Every row belongs to one group in each of 4 separate groupings. Each group adds its own fixed numbers to the row, and there is some noise. The rows also spread widely along 16 directions, which tell nothing about the answers.
(in the rows, 128 means zero)
Some rows, each with its group in each grouping after it:
[147 144 140 141 131 169 105 117 170 106 140 205 143 182 126 120 181 124
  79 111 137 147 114 137 113 139 154 120 100 114 138 130 153 117 127  70
 131 116 143 141 171 107 129 150 103 154 129 143] => (1) magod Q zuz
[151 133 125 182 124 167  99 120 166 141 116 166 119  97  94 142 133 140
 113 103  94 117 105 120 141 132 140 105 137 130 109  73 146 156 175  91
 124 142 104 109 131 144 141 119 166 164 133 144] => (1) Regi U Moni
[118 176  86  70 175 121 102 132 138 108 125 100 129 111 111  96 129 131
 163  95 183 122 134 148 148 159 169  97 128 131 153 176 112  42 106  75
 150 135 153 138  93 184 174 127 101 147 194 116] => (0) zoza Q vokem
[176  66 122 158 127 138 102 114 182  76 108 186 112  89 106 152  91 130
 172  54  84 148 141 150 155 125  97 109 147 115 108  85 114 147 162 151
 169 127 107 118 163 122 137  87 136 143 103 111] => (2) Bive H Fotu
[147 119 131 115 100  79 116 101 120 119 145 107 102 128 125 119 108 117
 131 112 108 114 142 143 142 119  93  91 147 114 121 138 156 133 153 149
 119 161 121 101 101 110 141 110 121 104 111  97] => (2) lisuv H Fotu
[108 204 116 109  97  64 136 130  58 191 124  66 120 151 112 104 148 153
 149 149 136  90 107  94 152 137 130  99 123 164 117 133 140 121 138 100
 159  73 157 125 106 166 112 105  98 101 125 123] => (0) magod U fom
[174  92 124 118 151 122 137 124 110  87  90 221 120 113 120 162  69 129
 170  76 128  98 129 141 142 127 109 132 133 136 130 158 140 153 128 136
 127  96 144 144 177 117 117 125 122 101 140 118] => (2) lisuv Y vokem
[ 77 212 143  76  96 123 122 129  84 174 157  83 135 155 129 101 153 154
 121 172 103 140 121 105 148 124 124 112 122 150 128 133 146 111 104 138
 111 134 177 107  99 138  93 118 137 123  85  91] => (2) zoza Y fom
[132 142 103 106 190 125 129 101 110 138  96  85  92 121  82 115 111 141
 100 120 143  87  79  74 124 168 149 122 112 118 130 137 148 153 120 128
 117  74 167 119 132 151 120 132 140 128 166  59] => (2) Bive U bal
[124 119 114  93 149 155 134 152  90 126 162  90 107 144 123 130 124 105
 146 152 116 143 172 169 137 165 102 158 102  98 108 140 133 106  73 161
 111 110 140  99 120 145  82 160 133 114 148 112] => (2) Bivuz U zuz
[182 184 172  73 118 112 133 145  80 118 116 181  87 134 131  88 118 151
 151 139 144 111  73 163 178 125 165 143 133 124 149 184 160  70 119 124
 114  99 123  74  84 176 186  85 102 130 120 160] => (2) Bivuz Y bal
[ 76 159 142 117  56 186  97 108 154 141 161 143 172 141 112 134 159 132
  88 130  91 174 138 126 122  99 130 100 104 155 117 118 165 116 137  82
 132 169 165 134 143 104  77 148 140 162  70 113] => (0) Regi Q Moni
[135  60 101 140 153 138 133 106 179  73 115  98  98 111  95 158 128 113
 137  98 105 139 119 128 164 166 105 152  97 117  75 174 104 121 142 118
 151 137 141 133 113 141 117 143 106 144 180  90] => (2) Regi Y bal
[ 84 175 154 126  98 151 121 139 130 153 145 162 158 124 142 107 163 132
 106 130 125 135 130 122 113  78 158 100 124 154 157 161 118  87 119  96
  83 192 121 126 109 114 153 135 129 148  89 148] => (2) zoza H zuz
[132 148 161 115  67 142 122 159 104 149 137 192 163 139 155 129 157 157
 167 132 112 137 100 108 131  86 159 125  94 181 135 156 120  92  91 114
 129  83 108 130 173 150 115 122 115 141  60 180] => (2) Bive Q vokem
[110 126 155 125  51 129 133 126 130 131 138 188  98 159 134 100 155 117
 105 130  73 168 132 140  91 111 118  87 162  89 108 148 126 138 130 120
  81 158  98  97 139  58 150 109 109 138  87 104] => (2) Regi Q vokem
[164 129 154 135 135 140 157 148 121 143 101 162  86 127 121 130 163 152
 111 137 105 102  41  64 134 123 168 143  92 135 109 172 123 138 103 142
  72  81  96  88 143 147 143 133 121 149 113 125] => (2) Bivuz Q zuz
[125 125 159 143  93 125 184 159  71 149 109 158 120 159 136 128 156 130
 136 175 124 112 104 125 127 129 110 179 116 138 106 139 107 140 132 143
 139  63 120 120 127 120 118 122  96 100 119 175] => (1) Bive U Moni
[ 76 204 121 182 121 121 123 137 110 184 158  92 175 123 124 109 192 113
 104 137 188  76 143 125 112  90 172  95 105 175 159 134 108  90 159  56
 154 166 123 149  89 141 157 154 109 136 152 202] => (0) magod Q zuz
[159 179 161 120 131 122  98 111 144 124 161 136 144 168 165 117 172 171
  98 135 116 111  69  78 169 119 144 107  84 166 128 164 175 120 112 105
 103 144 178 104 125 158 119 133 124 150  88 115] => (2) Regi Y vokem
[124 113 109 118 106  96 136 147 115 144 149  45  96  46  99 108 126 105
 202 114 105 120 136 131 164 109 138 107 111 136  99 157  51  51 112 192
 145 126  53  80  88 179 161 106 118 142 114 148] => (1) lisuv H Fotu
[155 115 146 167 163 165 119 111 162  92 152 124 125 131 133 130 149 107
  64 151 168 105 116 171 132 107 149 160 107 119 158 119 163 114 166 111
 117 188 124 114  67 138 178 156 141 145 144 175] => (2) Bivuz U Moni
[132 136 134 151 104 108 110  92 147 113 133 169  92 132 114  84 143  94
  88  86 121 131 132 140  96 119 135  66 165  88 136 139 126 139 159 101
 106 175  88 104 138  72 187 112  98 137 139 107] => (1) Bive Y bal
[116 144 158 131 146 137 148 115 132 102 144 106 145 149 146 121 155 133
  97 162 165 111 123 152 160 109 105 169 117 134 143 107 122 121 167 173
 182 138 196 119  76 120 125 112 121 120  99 136] => (2) Bivuz Q Moni
[130 139 147 131 156 149 145 140 114  99 150 168 128  92 151 108 120 129
 140  91 117 112 150 135 157  89 113 107 137 129 125 175  92 106 100 175
  84 194 147  82 114 109 152 127 136 151 116 117] => (1) Bive U vokem
[149 100 133  97 104 120 131 119  98 108 116 174 101 173 123 125  91 111
 129 138 127 145 157 191 108 146  96 147 158  84 137 110 169 157 135 134
 135  87 137 131 155  93 111 113 116  88 121 113] => (2) Bivuz U bal
[135  84  80 106 143 114  73 109 189  88 105 129 149 125 152 127 106 125
 136  95 162 152 139 125  71 129 147  87 138 119 172 111 126 132 112  90
 112 122 113 193 178 134 152 126 132 127 138 102] => (2) Regi Y Fotu
[100 121 138 142  85 159 129 137 110 135 165 136 137 131 115 124 141 102
 129 141 105 154 176 174 110 110 116 131 124 126 119 101 116 118 126 142
 155 135 112 114 138 104 105 139 129 134  97 151] => (0) Bive U vokem
[139  83  69  80 172 163  99 123 149 107 130  27 152  78 121 169  89 148
 145 125 128 128 120  91 143 134 140 133  79 163 118 153 138 110  78 150
  79 131 141 149 137 193  92 177 190 149 146  87] => (1) Regi Q fom
[129 141 132 151 140 129 115 115 134 132 143 142 152 146 119 125 153 111
 121 123 152 113 138 118 118 110 145 127  94 152 153 100 114 131 131 137
 184  80 149 160 186 120  95 134 114 116  88 139] => (2) zoza Y fom
[ 96 198 147 143 186 168 129 121  95 156 157 136 169 112 107 110 131 116
  93 133 178  75 153 142 133  98 155 133 106 152 181 122 132 103 131 143
 143 156 193 124 110 124 118 146 160 132 125 152] => (2) zoza H bal
[151 131 105 128 202 157 121 132 139 110 103 109 117  85 109 137 108 145
 130 120 144  97 102 116 155 160 138 142 125 121 124 115 120 130 129 146
 115 120 148 115 102 176 145 128 165 150 182 117] => (1) Regi Y Moni
[116 143 103 131 132 101  93 130 155 145 150 103 119 166 155 113 169 134
 132 115 106 144 152 117 120 170  94  86 145 100 115  94 110 140 125 120
 125 136 115 119 136 124 121 120 118 118 147 105] => (1) lisuv H zuz
[ 90 123 115 114  94 182 125 190 115 139 149 205 121 137 136 126 147 110
 192 105  53 206 205 165 108 169  88 114 142  78  79 129  65 113  47 134
  93 113  93 110 200  98  75 134 119 139 140 122] => (1) Regi Y zuz
[160 111 134 113 126 102 133 129 115 114 145 106 120 213 165 135 151 132
 106 185 144 128 130 157 131 162  87 168 128 102 129 110 159 152 142 145
 136  95 136 130 110 118 122 137 114  86 145 146] => (1) lisuv Q fom
[111  97 128 133 144 150 166 116 126  94 106 179 132 156 109 139 144  98
 103 104 151 120 125 117 105 132 131 151  71 140 123 207 121 117 117  88
 137 101 168 165 165  93 101 174  73 116 154 114] => (2) Bive U zuz
[131 100 122 199 135 141 106 127 180 141 133 118 165 146 151 153 175 130
 104 148 156 116 115 121 102 112 140 152 114 147 150  50 108 166 171 115
 168 107  98 162 155 134 130 137 147 132 123 193] => (1) Bivuz Q bal
[138 125 130 107 133 120 140 141 107 123 132 129  96 121 121 111 126 119
 154 130 130 120 131 144 141 139 125 134 124 107 125 136 101  99 110 164
 142  85 117 102 124 145 133 111 111 120 120 131] => (2) lisuv U Moni
[137  82 121 118 145 117 155 124 111 109 109 133 140 150 136 136 113 106
 106 148 175 108 137 131  90 111 137 161 111 134 162 156 119 142 114 143
 130  80 136 176 173 106 121 149 106  92 123 136] => (0) zoza U bal
[127  97 130 155 110 127 112 151 165 135 118 120 164 125 190 153 153 173
 150 155 116 142 106  93 118  93 130 138 129 167 143  77  82 156 130 148
 120 110  97 161 153 155 133 104 160 130  74 166] => (2) Regi Y fom
[154  79 116 176 151 136 144 150 135 121 110 146 142 112 132 150 144  95
 125 126 187  91 122 134  83  95 178 154  89 149 158 147  91 121 127 117
 131  91  64 164 167 136 159 166 107 120 149 204] => (0) Bivuz Q zuz

New rows, each followed by its group in each grouping:
[106 133 121 153 101 123 127 140 108 169 133 126 125 117 121 129 143 112
 132 141 134 112 142 138  96 104 143 116 137 130 142 108 108 129 145 120
 120 125  70 128 122 119 153 134 140 118 133 174] => (2) lisuv Q fom
[101 123 114 121 137 147 155 161 129 143  67 121 107 148 101 156 153 160
 141 185 120 144  72 119 133 183 138 202 125 132 103 119 111 135 148  83
 132  74 115 154  76 173 144 124 127 125 200 150] => (2) zoza Y fom
[103 101 113 177 158 170 125 132 184 110 123 132 134  86 120 152 144 124
 120 101 124 129 134 132 132 110 131 136 121 138 122 109  87 129 155 113
 121 186 117 130 103 133 146 140 148 159 147 137] => (2) Bivuz U zuz
[125  96 126  77  92 170 152 129 106 104  98 133  70 149  68 131 109 111
 105 167 100 172 117 184 115 183 112 174 147  69  93 132 165 127 142 116
 123 100 114 104  87 114 136 133 120 125 172 103] => (0) Bive Q Moni
[133 122 121 156 144 153 117 149 116 132 159 149 163 131 146 140 129 119
 154 126 129 117 181 156 123 125 108 132 118 135 130  87 111 136 111 152
 148 108 138 135 171 131  89 140 150 123 119 163] => (1) Regi U vokem
[138  95 134  94  99 152 132 134 104 129 116 184 124 171 121 146 118 120
 128 149 113 151 127 134  94 145 119 156 103 118 127 117 158 148  94 129
 128  36 131 148 201 114  68 143 121 100  96 126] => (2) lisuv U Moni
[163 155 131  98 138 165  80  93 153 100 137 148 114 103  93 120 106 129
 108  95 122 133 101 135 153 122 161 100 110 129 139 130 193 104 129 106
 114 150 146  99 125 157 135 134 150 161 108  96] => (2) Bivuz Y Moni
[144 138 159 118 138 166 127 170 135 115  91 252 166 101 177 129 122 175
 158 116 143 129  90 114 110  76 183 135 133 162 180 136  90 111  92 134
  89  97 118 148 179 146 165  99 153 154  76 182] => (2) Regi Y vokem
[118 138 154 126 117 178 144 164 137 135  97 163 126  87 114 133 142 169
 148 142 102 146  83 132 162 115 161 166 126 146 118 124  82  94 139 133
 132 117 115 104  94 168 159  90 150 174 112 172] => (0) Regi H bal
[109  79  91 115 151 149 157 105 112 117 141  53  90 123  67 132 125  57
  82 139 134 121 153 134  88 156 125 143  83  91  95 181 130 126 103 152
  99 124 121 122 130  93  95 203 112 119 181  73] => (1) Bivuz Q zuz
[120 176 175 194  87 128 144 101 117 147 159 195 150 119 100 122 176 101
 111  95 119  89 121 114 162  59 144 106  78 186 121 162 115 108 178 113
 178 147 140 113 147  94 114 141  88 137  75 179] => (1) lisuv Y fom
[ 60 175 150 154 139 171 137 135  90 172 184 111 173  96 135 109 145 118
  99 138 125 100 171 107 100  65 127 103 117 148 153  97  89 139  99 209
 111 169 164 100 141  83  88 145 180 144  59 120] => (2) Bive Q vokem
[124 106 133 102 105  97 129  84 123  98 140  62 135 132 138 118 109 119
  87 147 155 119 129 138 124  89 113 124 130 143 150 151 146 131 152 156
 132 170 150 138  94 109 140 128 119 108  91 100] => (0) Bive Y bal
[138 104 133  45  75 118 127 133 114 104 106 125 121 139 170 132  87 165
 130 160 109 169 111 142 124  92 117 136 158 137 143 145 166 133 112 144
  56 147 123 129 110 130 147 107 147 114  73 103] => (0) Bivuz U fom
[142 172 120 127 152 146 103 149 126 161 115 117 110  96 103 117 148 147
 137 132 141 105  72 103 132 138 197 122 104 144 141 115 130  98 113 101
 111  90  86 104 116 203 158 128 149 157 139 156] => (2) Bivuz Y zuz
[ 79 145 123  70 143 142 139  87 152 121 139  14 122 158  95 101 170 130
  53 188 142 148  92  86 123 148 133 148  92 120 127 108 125 124 127 180
 171  94 212 131 103 123  86 130 122 140  85  40] => (0) zoza Q Moni
[148 116 121 146 153 107 136 118 124 109 110 106 121 112 119 144 109 128
 137 125 157  92 123 150 157 126 115 150 134 139 133 115 124 146 174 140
 173 121 140 132 101 144 141 113 123 110 152 141] => (0) Bivuz Y bal
[103 138 120 119 115 135 118 117 116 151 143 123 113  93  87  96 131  97
 124 119 134 120 135 133  91 103 177  95 112 127 150 124 107  91 117 136
 135 103  94 113 148 128 141 132 131 142  99 131] => (2) lisuv U vokem
[ 70 178 128 159 149 142 115 155 154 170 167  67 163 138 198 121 222 167
 100 153 107 126 101  31 128 118 129 100  96 162 112 138  76 141  74 125
  56 183 147 114 122 144 110 150 144 160 123 116] => (0) Regi Y Moni
[108 131 114 109 113 132 138 181  62 174 141  92 117 122 141 132 110 125
 149 194 133 117 160 180  95 136 127 152 162 111 141 102 129 125 108 134
  72 133  64 108  75 155 157 142 169 105 169 186] => (0) lisuv U vokem
[222 104 140 145 131  49 137 116  84 115 146 123 112 127 160 134  94 116
 139 112 151  38 123 120 152  84 117  93 128 150 141 202 167 145 130 158
  81 154 102 106 126 125 167 138 112  86 112 135] => (2) zoza Q vokem
[120 118 117  91 138 161 108 153 142 122 111 145 137 115 151 134 115 160
 153 133 129 154 123 136 117 128 140 142 147 118 151 103 112 125  98 141
 101 111 117 133 143 150 136 110 164 141 121 129] => (2) Bivuz Q bal
[121 164 108 132 184 127 121 180  76 153 136 138 163 115 192 138  99 162
 181 125 150  82 177 141 134 129  99 112 166 140 153 117 113 143  91 137
  71 158 153 126 111 158 132 123 179 109 170 153] => (2) Regi U vokem
[155 134  90  95 165  75 120 127  97 142 105  72 115 126 130 129  97 142
 150 128 162  78 120 115 131 162 117 112 143 130 142 126 143 136 132 136
 119  95 128 137 108 169 142 122 136  87 170 114] => (1) lisuv H zuz
[113  86 114 131 127  97 132 117 161 117 108  84 131 112 145 131 142 128
 124 135 142 124  94  79  97  98 142 127 111 149 138 135  90 145 124 152
 116 114 111 156 140 130 139 123 119 124 102 106] => (2) Bivuz Y Fotu
[131 108 135 154 108 130  82  88 206  77 151 145 180 134 164 138 139 135
 109  93 153 138 147 158 148  79 118 101 129 156 161 123 138 111 186  87
 167 207 160 163 119 116 150 115 126 146  90 147] => (2) Regi Q bal
[123 146 123 175 156 110 171 136  53 178 129 105 101 111  94 122 120  98
 101 142 144  46 142 116 105 118 128 116 129 119 127 138 126 165 133 151
  92 122 118 107 113 105 131 152 137 100 154 132] => (2) magod U zuz
[177 102 113 122 139 115  81 115 171  99 173  87  98 180 171 126 157 143
 102 127  93 154 127 117 140 158  99  96 129  87 109 117 163 151  98 136
  76 157 116  99 136 129 135 137 134 136 126  80] => (2) magod Q fom
[132 112 116 144 153 130 138 125 130 125 136 109 116 104 104 126 129 105
 141 110 130 105 143 116 134 128 119 118 115 122 120 124  90 129 120 176
 158 103 132 120 151 123 114 124 122 126 115 106] => (2) zoza Q Moni
[ 97 137 133 130 146 188 118 118 163  76 111 201 146 118 122 154 101 153
 131  82 107 154 165 181 172 140  61 132 182 111 118  93 138 148 181 109
 149 214 209 123  79  96 123 102 157 143 157  95] => (2) Bive Q Moni
[159 123 103 120 100  67  95 112 137 109 119 100 104 121 148 127  92 148
 161 102 108 128 147 156 159 136  78  76 199 115 114 104 148 152 179 122
 117 180 112 118  83 137 170  80 137 108 142  99] => (1) Regi Y fom
[131 104 120 135  81 102 102 110 167 118 144  83 105 148 130 137 141 125
 110 145  95 152 134 148 132 135  96 105 156 111 108 109 152 146 170 103
 113 189  92 123  80 123 149 120 127 120 120 105] => (2) zoza Y zuz
[122 163 133  95 145 104 159 152  91 142 121  92 111  69 141 110 105 161
 158 121 127  88 119 107 171  98 118 104 157 137 133 155  74 112 116 211
  98 152 137  77  77 146 159  85 148 129 102 107] => (0) lisuv Q zuz
[ 95 169 109 125 154 125 116 112 130 160 133  67 132 122 128  93 158 140
  97 136 142 108 105  68 105 132 144  94 123 133 141  89 110 142 117 146
 122 110 150 120 135 139 123 122 144 138 115  91] => (1) Bive U Moni
[115 161 134 142 144 137 135 126 122 146 150 116 110 141  92 104 161 102
 101 137 143 111 140 144 124 143 142 121 117 107 132 123 116 110 136 134
 156 118 137 110 113 116 131 135 112 131 135 125] => (2) zoza Q zuz
[135  85  78 110 175 121 135 139 115 122  57 126 116  99 127 153  60 144
 158 114 150 102 135 116  92 161 102 127 180 101 141  91 109 189 128 157
 108  73 136 164 154 130 130 104 164  96 172  86] => (2) Regi Q Moni
[125 115 117 118  98 132 136 109 121 126 101 124 118  82  90 142  93 128
 135 112 112 122 120 130 134  92 130 117 142 147 119 127 134 137 165 143
 120 142 117 124 118 119 135 120 149 130 109 112] => (1) Bivuz Q fom
[104 157 106 129 137 105 115 166 133 163 137 114 137 127 177 121 159 164
 173 117 108 124 141  94 138 141 104  91 150 134 120 109  73 134 100 133
 100 133 111 120 136 155 127 107 135 126 135 127] => (1) lisuv U zuz
[120 160 145 151  95 121 124 115 101 161 149 129  99 174  90 107 153 113
  94 157 110 126 136 170 123 156 114 128 146  90 116  81 161 145 173 111
 160 114 126 100 100 104 130 111 120 113 132 138] => (2) magod H bal
[155  59 116 132 102 127 118 148 152 102 133 112 115 145 174 155 128 128
 143 154 104 158 145 160 123 141  80 149 155  98 105  99 131 158 129 148
  93 148  72 122 116 126 140 130 140 112 137 143] => (1) Bivuz Q Moni
[ 78 149 136 105 141 151 165 137 110 129 113 130 122 135 120 125 152 128
 109 149 129 131 109 112 126 134 128 158 104 133 116 176 109 118 110 124
 102 131 167 127 101 118 110 148 112 128 148 104] => (2) Bivuz Y zuz
[118 124 142 109 102 136 153 128 122 102 124 128 108 131 107 114 153 105
 140 148 134 149 117 164 150 135 127 167 106 123 106 148 101  83 142 139
 177 101 130 117  97 135 131 118  83 128 125 147] => (1) Bivuz Y Moni
[ 86 179 142 104  56 159 126 131  94 155 120 151 148  95  90 139  97 146
 148 128 101 135 147 176 158 100 115 109 160 155 121 130 162 102 176  89
 129 182 151 114  62 133 124 107 161 138 108 140] => (2) Regi Q zuz
[160 128 122  92  96 116  83  89 138 117 159 125 132 160 140 123 112 119
  79 118 129 128 140 136 107 114 120  73 133 119 151 146 210 140 129 101
  70 177 124 127 142 101 128 158 140 116 104  96] => (1) lisuv Q zuz
[133 170 142 181  91  46 120 118 104 178 173 102 127 203 192 126 190 133
  92 142 121  72 122  82 126 112  91  72 132 144 121 168 170 177 152  77
  63 196 110 109 102  94 145 154 100  85 150 141] => (2) lisuv Q fom
[128 115 145 145 114 125 111  99 185  89 138 148 159 181 156 118 174 114
  82 135 182 139 129 160 106  97 139 138 113 136 173 105 132 115 178 102
 191 130 145 173 131 103 146 122  92 122  90 159] => (2) Bivuz Q zuz
[118 107 147 145 116 124 151 129 131 117 120 152 153 116 163 142 141 137
 133 121 131 111 112  92 132  70 121 137 100 175 132 153 101 139 123 152
 124 124 148 146 158 117 108 126 115 121  67 136] => (2) Bivuz U Moni
[ 95 122 135 121  85 178 141 165 130 150 124 100 129  73 105 134 146 148
 148 155  96 157 107 127 136 100 158 150 114 150 111 113  71  87 124 157
 135 119  78 104  95 166 141 114 155 169  84 161] => (0) Bive Q zuz
[153 146 119 175 137  98 104 100 121 167 145  54  92  57  87 112 119 110
 117 113 121  63 104  90 135  94 152  74 125 138 127  81 128 153 155 181
 127 135  82  77 118 152 147 114 162 136  88 111] => (2) Bivuz Y Moni
[ 53 141 109 106  76  72 150 136 100 173 131  44 138 151 163 112 174 135
 141 159 119 135 129  65 103 114  99 108 118 158 105 147  82 142 102 135
 124 105 140 148 139 120  85 123  88  96  95  91] => (0) Bivuz U Moni
[ 74 126 144 127  86 177 126 124 135 115 172 160 155 153 119 126 148  87
 113 135 114 176 193 190 108 106 100 135 117 110 128 118 132 110 128 129
 151 164 155 130 132  69  86 150 122 132 103 134] => (2) Bivuz Q Fotu
[125 129 104 139 147 123 131 152 108 148 112  85  92  82 115 146 100 145
 155 140 108 103 132 142 150 157  96 131 177 106 107  84 111 161 153 154
 104 155  92  90  60 157 158 108 171 120 182 129] => (0) lisuv Y Moni
[150 100 130 145 115  86 189 141  76 121  78 164  71 156 100 138 122 113
 145 142 117 101 114 148 128 175  93 160 149  99  80 158 117 169 164 125
 150  66 119 122 115 102 139 112  73  86 191 128] => (0) Regi Y vokem
[135 162 140 151 124  99 121 128 110 153 143 112 131 116 153  83 149 116
 114 141 160  92 126 120 104  93 149  90 144 125 162  97  96 127 135 169
 127 118 104 115 132 122 166 100 127 123  87 155] => (1) Regi Y Moni
[ 88 152 111 131 133 171  97 144 163 133 117 145 152 118 123 144 138 146
 144 132 126 152 140 154 136 150 123 135 151 133 136  79 122 120 150  71
 141 159 136 151  92 158 136 120 157 144 164 146] => (2) zoza Y Moni
[ 84 158 122 140 150 111 151 136 110 125 105 160 153 133 135 133 150 141
 169  96 149  99 126 106 144 133 112 131 112 169 118 176  86 119 134  89
 168 119 185 158 125 129 112 128  87 112 173 128] => (2) Bive Y vokem
[161  96 110 108 156 129  89  72 150  78 166 117 131 185 145 126 115  91
  65 107 136 141 173 146  99 136  93 103 112  97 144 125 198 162 115 144
  99 161 175 139 180  68  89 173 128 102 123  60] => (1) Bivuz H fom
[139 153 135 135 152 139 118 137 135 104 141 155 139 101 154 123 139 126
 133  95 150 107 127 131 152  97 144 111 114 150 143 177 119  96 112 110
  98 185 131 112 116 141 159 142 114 145 141 149] => (0) Bivuz Y Moni
